There are 3 ways to turn a row about zero (a turn may also mirror it). The second row of each pair is the first, turned, with some noise. The first 21 pairs use one turn. New pairs use 2 turns, one after the other, and a turn may come again.
(in the rows, 128 means zero)
Some pairs, each with its turns in order after it:
[ 91 174 132 109 160 178]
[ 96 136 177  91 176 133] -> berig

[140 100 147 137  95 130]
[154 151 140 142 158 130] -> koza

[ 89  99 160 132 171 109]
[133 132 185 149 100  98] -> berig

[118 160  85  77 130 164]
[ 94  93 125 114 190 135] -> berig

[112 157 111 144 149 137]
[ 98 119 121 108 103 119] -> tazar

[134 179 117 139 152 108]
[ 93 134 106 138  87 132] -> tazar

[117  96  92 120 175 131]
[102 123 157 181 140 126] -> berig

[ 88  88 119 115 150 136]
[121 101 174 150 121 128] -> berig

[178  97  84  80 130 142]
[ 93 131 177 193 116 152] -> koza

[176 134 171  80 100 114]
[105 107  75  84  89  99] -> berig

[161 176 126  93 126 129]
[134 162 104 143  77 116] -> tazar

[151  84 119 159  86 165]
[136 129 145 157 197 152] -> koza

[143 127 143 162 132 134]
[129 119  97 124 144 141] -> tazar

[ 97 148 131  81 139 129]
[119 164 168 118  98 126] -> tazar

[135 161 152 144  86 135]
[110 161  90 127 147  97] -> tazar

[112 141 157 161 165 116]
[140 174 164 127 116 111] -> berig

[173 152  84 167 172 136]
[ 67 114 122 105 125 196] -> koza

[140 162 103  84 136 121]
[ 86 138 133 141  89 108] -> koza

[149 129 155  87  96 169]
[125 162 105 185 141 113] -> koza

[174  90 110  77 174 168]
[215 114 138 114  82 150] -> tazar

[164 128  81  77 111 145]
[ 77 147 162 176 122 121] -> koza

New pairs, each followed by its turns in order:
[ 94 109 125 134 164 102]
[158 168 129 111  95 117] -> berig berig

[ 96  86 109  94 147 104]
[148 118 110 123  61 137] -> koza berig

[138 177 128 133  96  87]
[111 146 120 118  82  81] -> koza koza

[126  82  78 146 110  86]
[129  72  72 138 156 122] -> berig tazar

[107  99 119 167 128  85]
[152 153 125 176  99 142] -> koza koza

[126 132  99 106 171  76]
[124 135 112 106 197 108] -> tazar tazar

[134 154  76 119 115 146]
[134  92 131  92 101 146] -> berig tazar

[ 89 154 105 160 176 108]
[ 93 147  85 126 107 179] -> berig tazar

[ 80 128 116  99  97 129]
[156 138 162  90 104 137] -> koza koza

[109 162  96 148 113 154]
[142 128 166 116  97  91] -> tazar koza

[165  89 173 178 151 127]
[102 163 102 117 182  84] -> berig koza

[100  87 125 128 161  93]
[118 129 168 106  83 161] -> tazar berig

[ 89  95 107 107 108 119]
[124 150 117 130 157 183] -> tazar tazar

[100 131 142 135 149 168]
[114  98 171 129 139 153] -> koza koza

[163 156 175 100 167 123]
[125 132 100 123 122  55] -> koza tazar

[141 111 157  95 175 180]
[165 144 117 152 136 205] -> koza berig

[117 174 131 165  91  85]
[ 55  93 154 116 133 125] -> tazar tazar

[139 157 120 120 127 112]
[144 114 130 108 147 107] -> koza berig

[130 100 162  85 156 112]
[178  99 134 130 102 105] -> berig berig

[171 118 109 143 139  81]
[ 92 117 138  79 149 131] -> berig koza

[150 102 138 164 137 111]
[162 149 111  98 111 131] -> koza tazar

[150 157 156 139 116 124]
[ 89 111 126 107 129 118] -> tazar koza

[133  94 129 111  92  93]
[126 133 179 130 158 144] -> berig koza

[161 115  95  83  78 104]
[110  82 192 132 144 147] -> berig koza

[109 128 178 129  80  79]
[104 158  72 107 137  76] -> koza berig

[118 174 132 142 147 162]
[108 126 142 142 113  76] -> tazar koza

[107  88 147  95 164  87]
[162 147  89 170 163 113] -> koza tazar

[113  88 106 149 106  98]
[151 153 121 132 132 180] -> koza tazar

[119  95  93  79 122 105]
[129  72 144 146 164 148] -> berig tazar

[166 106 123 125 118 168]
[100 135  77 153 125 123] -> tazar berig

[115 176  89 152 163 171]
[143 148 198 164 139  91] -> tazar tazar

[147 138 145 119  86 112]
[156 117 144 157 109 102] -> berig tazar

[137 142  98 120 112 140]
[106 136 143 149 141 139] -> berig berig

